The same things were measured in two ways. Each way mixes the same 8 hidden numbers, adds some noise and spreads widely along 6 directions of its own, which tell nothing about the thing.
In the rows, zero is written as 128.
Some things both ways: the first way, then the second way.
[137 105  94 127 136 129 146 130  97 127 151 149  99 123 162 128 149 141
 134 104]
[135 130 140 127 142 107 172 119 133 150 125 134 115 157 139 111 129  96
 107]

[137 146 138  98 120 126 136  85 137 146 138 127 128 124 123 117 118  94
 121  84]
[127 125 125 127 154 135 171 107 105 145 136 124 122 146 122  99 122 105
  89]

[182 122 111 128 118 133 130 135  94  82 156 111 104 177 105  74 159  87
  84 107]
[151 119 148 141 142 114 149  93 137 135 159 138 153 142 131 157 141 112
 110]

[150 124 144 126 121 124  93 126 139 104 128 115 136 153  80 105 121 102
  95 151]
[115 114 122 132 112 132 134 155 110 146 155 136 139 157 132 112 142 135
 118]

[141  83 133 143 118  62 109 106  91 174 141 158  93  86 146 113 126 162
 119 158]
[128 160 160 130 125 143 115 116 113 133 147 163 124 123 141 133 115 107
  95]

[134 131  84 135 135 164 124 144 178 104 114  75  91 134  97 109 108 103
 148 139]
[145 125 131 121 122 140 157 161 149 154 178 123 114 150 151 152 118 155
 115]

[119 163 108  80 155 183 148 104 207 144 102  89 138 136 144 125 109 110
 180 102]
[141 108 142 122 117 116 148 148 140 131 140 130 135 150 139 132 137 144
 150]

[106 157 196 199 139 130 109 107 128 123 128 120 103 124 141 107 122 149
 129 107]
[ 91 125 109 150 159 135 200 130 135 150 133 155 112 166 152 103  92  60
  80]

[171 110 152 112  97 150 156 118 133 130  95 135 131 135 110 118  98 110
  71 126]
[119 141 146 176 128  98 178 124 142 128 120  90  99 137 151 105 105 138
  99]

[135 125 125 140 130 105 115 110 114 145 125 122  99 128  99 100 131 103
 118  94]
[145  88 161 120 122 111 207 128 162 163 150 123 117 196 135 140 123 169
 149]

[100 102 126 149 156 130  75  18 160 204 123 101  87 103 126 108 105 190
 252  81]
[150 138 110 152 143 111 138 148 175 114 129 147 107 106 151 174 133  81
 180]

[128  92 129  98 132 132 149 118 134 158 137 164 131  95 160 143 116 145
 120 133]
[133 130 130 136 102 108 130 167 123 133 125 127 124 147 132 104 115 134
 133]

[100 161 129 119 130 118 118 150 159 125 150 110 133 119 121 124 118 110
 134 143]
[126 153 109 124 117 144 104 129 111 123 142 145 119 112 124 119 134 116
 119]

[168 125 117  99 127 103 123  72 100 124 167 139 127 138 160  92 151 116
 138 100]
[144 132 155 124 147 120 137 118 128 150 147 146 124 143 135 144 137  86
 101]

[115 114 144 128 113 110 113 109 142 159 134 159 136 105 126 158 111 136
 118 125]
[121 115 136 138 152  98 201 143 167 126 106 137  92 143 122 112 106  86
 131]

[130 105 100 111 155 146 120  99 153 140 128 128 102 111 115 119 115 111
 146 108]
[157 134 107 131 121  96 143 155 120 152 108 130 123 148 141 131 149 122
 188]

[105 158 149 159 121 121 137 195 158 107 104 115 162 135 151 140 108 140
 115 169]
[141 131 132 100 108 111 112 172 113 156 141 150 136 167 136 108 133 105
 113]

[105 139  77 124 142 190 174 186 179 110 104 109 110 115 151 159 107 127
 147 133]
[126 130 105 134 126 143 146 141 119 154 160 115 116 147 145 129 129 143
 127]

[102 127  99 164 140 119 104 203 113  96 134 124 115 152  91 143 142 109
  94 137]
[122 112  88 111 121 137 153 133 112 152 145 111 114 165 134 112 156 157
 149]

[140  89  97  99 128 141 136 144 126 126 146 149 122 120 146 143 129 141
 123 153]
[123 130 105 158 127 121 140 129 149 111 140 128 118 123 129 148 133 122
 142]

[139  90  98 100 114 106 141 156 108 137 135 135 161 134 145 117 119 154
 141 142]
[136 125 128 111 122 104 109 136 148 127 160 115 127 148 129 122 130 114
  77]

[167  74 108  78 143 120 111  97  92 148 166 168 109 135 153 119 167 140
 119 132]
[125 110 149 146 113 118 129 131 143  99 146 146 148 124 132 130 119 140
 132]

[151 103 124 108 109 103 117 107 119 142 150 140 110 118 121 117 125 121
 104 142]
[134 144 134 148 115 107 165 148 126 152 122 129 100 152 137 120 141 140
 144]

[147 106 133 111 109 126 128  99 109 117 180 156 111 107 127 126 130 113
  92 120]
[120 131 145 165 117 115 177 146 130 145 134 130  99 153 122 134 131 131
 139]

[ 97 135 117 140 145 149 117 149 129 112 132 120 141 143 107 132 113 123
 148  98]
[121 116  98 131 134 109 133 132 134 130 124 115 113 152 121 125 154  99
 148]

[ 80 142 102 143 146 162 141 216 135  93 127 137 147 149 148 173 135 146
 126 144]
[122 138 116 135 112 113  94 135 129 102 122 122 113 118 129 127 145 115
 166]

Other things, the second way, with their names:
<345>: [148 143 146 124  99  94 102 179 138 140 132 102  99 139 150 115 115 133
 132]
<404>: [146 122 122 133 153 123 164  83 138 142 133 120 126 145 136 143 126 110
 128]
<531>: [134 146 129 115 107 114 107 166 137 129 121  99  79 122 128 106 116 136
 137]
<613>: [122 116 110 137 104  95 124 152 135 108 111 119 125 141 131 103 134 133
 166]
<616>: [153 116 160 126 109  78 142 180 182 119 123 145 114 143 136 137 103 107
 144]
<196>: [105 144  89 155 129 121 163 146 144 154 105 112  63 160 150 131 137 107
 175]
<377>: [119 135 160 125 103 113  75 116 108 115 119 114 116 136 116 104 130 124
 116]
<286>: [136 128  73 141 158 138 132 103 139 122 150 133 144 123 146 159 130  85
 131]
<236>: [115 101  99 144 137 144 164 132 130 151 159 105 109 160 106 149 143 126
 144]
<521>: [134 125 115 124 102 127 148 188 122 161 158 100  99 153 143 122 153 184
 157]
<571>: [132 123 106 125 119 153 100 139  90 146 174 108 142 136 125 129 135 150
 110]
<218>: [125 132 166 143  97 112 111 171 141 102 149 133 123 115 127 118  87 137
 100]
<158>: [117 122 139 127 121 134 141 130 115 147 155 142 127 159 122 124 133 116
 102]
<332>: [122 146 118 126 119 112 105 123 125 139 129 148 122 161 127 123 132  84
 113]
<223>: [122 132 162 156 132 105 212 124 131 142  92 139 103 149 140  99 129 132
 156]
<52>: [138 109 115 101 126 143 110 124  95 160 157 140 152 153 134 134 151 121
 139]
<61>: [129 139 140 106 112 114 129 136 111 148 123 150 115 167 118  98 139 107
 114]
<121>: [115 139 152 111 128 120 167 143 139 132 127 145  88 136 127  88 119 115
  93]
<284>: [139 142 127 130 139 144 149 138 121 139 159 173 141 120 147 137 120 104
 117]
<4>: [107 141 159 117  76 149  80 140 103 142 173 104  96 145 120 122 151 186
 109]
<147>: [126 130 122 144 140 138 166 131 136 137 144 142 120 131 136 136 121 111
 127]
<176>: [150  81 164 119 110 100 166 172 160 144 169 143 162 181 132 144 110 147
 128]
<530>: [141  98  80 124 136 106 155 118 126 127 113 124 159 157 144 107 118 124
 153]
<51>: [143 139 130 126 145 119 140 148 144 140 145 125 102 125 136 141 130  98
 120]
<24>: [138 124 100 161 124 127 122 131 148 128 152  82  95 124 125 174 145 139
 171]
<252>: [155 151 107 138 102 154  79 122 117 146 168 118 117 125 138 192 179 159
 188]
<270>: [131 148 166 131  77 108  80 157  94 144 139 122 129 147 134 105 133 143
 104]
<177>: [143  88 129 100 100 115 135 134 108 127 146 114 157 159 126  93 159 196
 148]
<194>: [150  91 155 127 121 113 144 132 126 143 159 136 154 159 117 157 153 132
 142]
<97>: [133 124 161 113 124 105 167 155 143 136 127 138 108 147 125  98 108 122
 111]
<117>: [118 149 141 144  81  96  83 190 108 132 121 113 103 141 127 111 152 128
 153]
<197>: [124 115  95 137 137 125 145 121 147 120 147 120 121 142 123 136 138 116
 139]
<36>: [132 117 160 133 126  86 125 145 134 138 112 144 133 162 116 122 106  65
 114]
<193>: [130 108 147 148 137  89 196 136 134 154 122 106 105 179 106 109 113 110
  95]
<132>: [100  86  77 121 154 153 184  99 116 164 195 135 174 201 142 115 133 115
  44]
<272>: [111 116 126 137 106 169 111 134 110 139 202 125 157 141 134 141 133 166
  93]
<604>: [153 132  98 125 134 118 125 163 129 138 130 114 114 122 134 128 120 110
 149]
<544>: [137 134 111 115  96 112  92 163 130 101 136 115 126 102 141  95 144 164
 138]
<266>: [120 123 110 137 135 140 135 132 124 130 166 124 134 135 132 130 131 130
 115]
<184>: [100 119 121 161 134 116 177 149 170 113 136 116  98 133 134 127 103 115
 130]
<505>: [137 138 129 133 111 117 124 152 133 146 130 123  94 152 116 144 137 119
 158]
<415>: [117 140 122 150 135 127 149 103 142 124 145 114 115 127 156 123 130 127
 108]
<376>: [101  92 131 137 117 146 162 136 139 116 167 150 126 140 110 146 158 148
 158]
<522>: [131 162 132 157 153 116 143 109 130 135 120 167 135 127 161 121  94  50
  86]
<434>: [121 150  80 122 135 146 127 143 104 140 150 101 110 125 139  89 113 131
  86]
<511>: [123 104 135 102 149 144 168 109 114 135 159 156 160 151 120  94  99 110
  54]
<444>: [106 148  98 132 130 132 139 146 130 143 137 113  86 157 142 103 118 118
 108]
<5>: [129 146 112 139  89 136  92 145 125 119 159 105  97 119 120 143 156 173
 157]
<549>: [136 116 116 122 123 155 100 120  90 145 160 136 141 141 112 149 173 124
 145]
<274>: [134 135 103 141 131 138 133 119 139 135 153 127 120 137 134 154 129 126
 140]
<219>: [128 145 120 133 119 128 116 148 122 133 146 112 105 126 131 125 127 125
 122]
<561>: [137 120  76 145 153 134 145 110 156 115 159  95 124 122 142 145 109 121
 103]
<199>: [138 129 110 138 113 107 131 142 123 125 122 115 126 137 136 105 121 141
 143]

Some of these things the first way, each followed by its name:
[118 152 122 128 145 157 111 132 142  98 143 100 128 153  91 102 124  95
 133  96] => <197>
[111 116 104 143 145 125 130 137 115 133 154 137  95 110 142 124 140 139
 142 111] => <274>
[135  76 104  78 112 114 160 111 169 216  86 152 114  70 148 155  89 148
 136 157] => <511>
[156  74 155 105 107  91 114 103 112 166 146 168 140 113 141 124 125 156
 106 157] => <218>
[115  90 105 133 126 110 111 124 122 160 146 139  92 101 110 135 123 139
 139 123] => <97>
[114  99  65 115 136 195 153 152 167 106 101 109 117 116  93 156  77 111
 147 111] => <24>
[139  77 118 114 119 125 116 109 179 158  84 135 133  93  93 149  74 119
 118 156] => <604>
[114  96  77  92 145 145 180 180 136 117 131 145 129  80 161 135  98 133
 124 161] => <332>
[112 116 118 138 142 161 128 142 179 131 109 108 126 112 119 130  91 139
 150 148] => <616>
[137 117 143 131 118 156 129 127 198 154  56  92 130 122  88 114  66 129
 131 152] => <176>
[119 152  95 141 148 114 115 151  91  86 185 120 115 155 155 107 171 120
 143 104] => <252>
[100 151 112  90 145 195 173 216 193 100  96 127 170 137 147 174 105 113
 107 164] => <613>
[107 123 123 103 118  83 106  97 137 194 144 132 116  96 124 129 113 144
 171 130] => <121>
[ 86 144  90 143 137 116 112 162  86 120 172 112 110 132 111 117 137 140
 167  97] => <4>
[112 151 117 172 148 170 136 184 134  60 137 104 131 159 124 119 133 120
 127 108] => <345>
[137 113 107 168 131 146 163 199  93 105 116 127 110 152 168 120 148 166
 112 135] => <132>
[109 121  91  65 146 150 186 154 115 132 143 172 158 103 187 162 122 127
 126 108] => <377>
[142 119  93 124 129 168 145 190 148  88 118 110 114 149 127 127 123 120
 105 166] => <272>
[138 133 100  81 138 117 128 168 100 135 150 161 155 182 153 151 184 112
 105 113] => <177>
[128 121 125 160 125 128 111 140 114 115 133 118 113 141  94 114 122 119
 117 105] => <571>
[109 137  93 104 120 127 133 195 126 104 163 133 154 144 142 150 137 127
 127 150] => <5>
[126  96  73 141 122 146 121 140 138 114 137 116 100 123 107 137 113 131
 149 124] => <51>
[146  75  90 134 123 140 152 160 115 131 121 144 111 120 135 136 125 140
 114 126] => <561>
[ 89 141 133 123 130 103  82 123 106 158 187 149 129 145 154 152 168 168
 171 118] => <376>
[ 81 124 138 163 133 130 132 157 157 130  87 145 145  91 138 175  77 153
 130 157] => <196>
[142 109 140 130 104 103 114 104 112 155 121 140 138 139 119 127 120 138
 125 111] => <194>
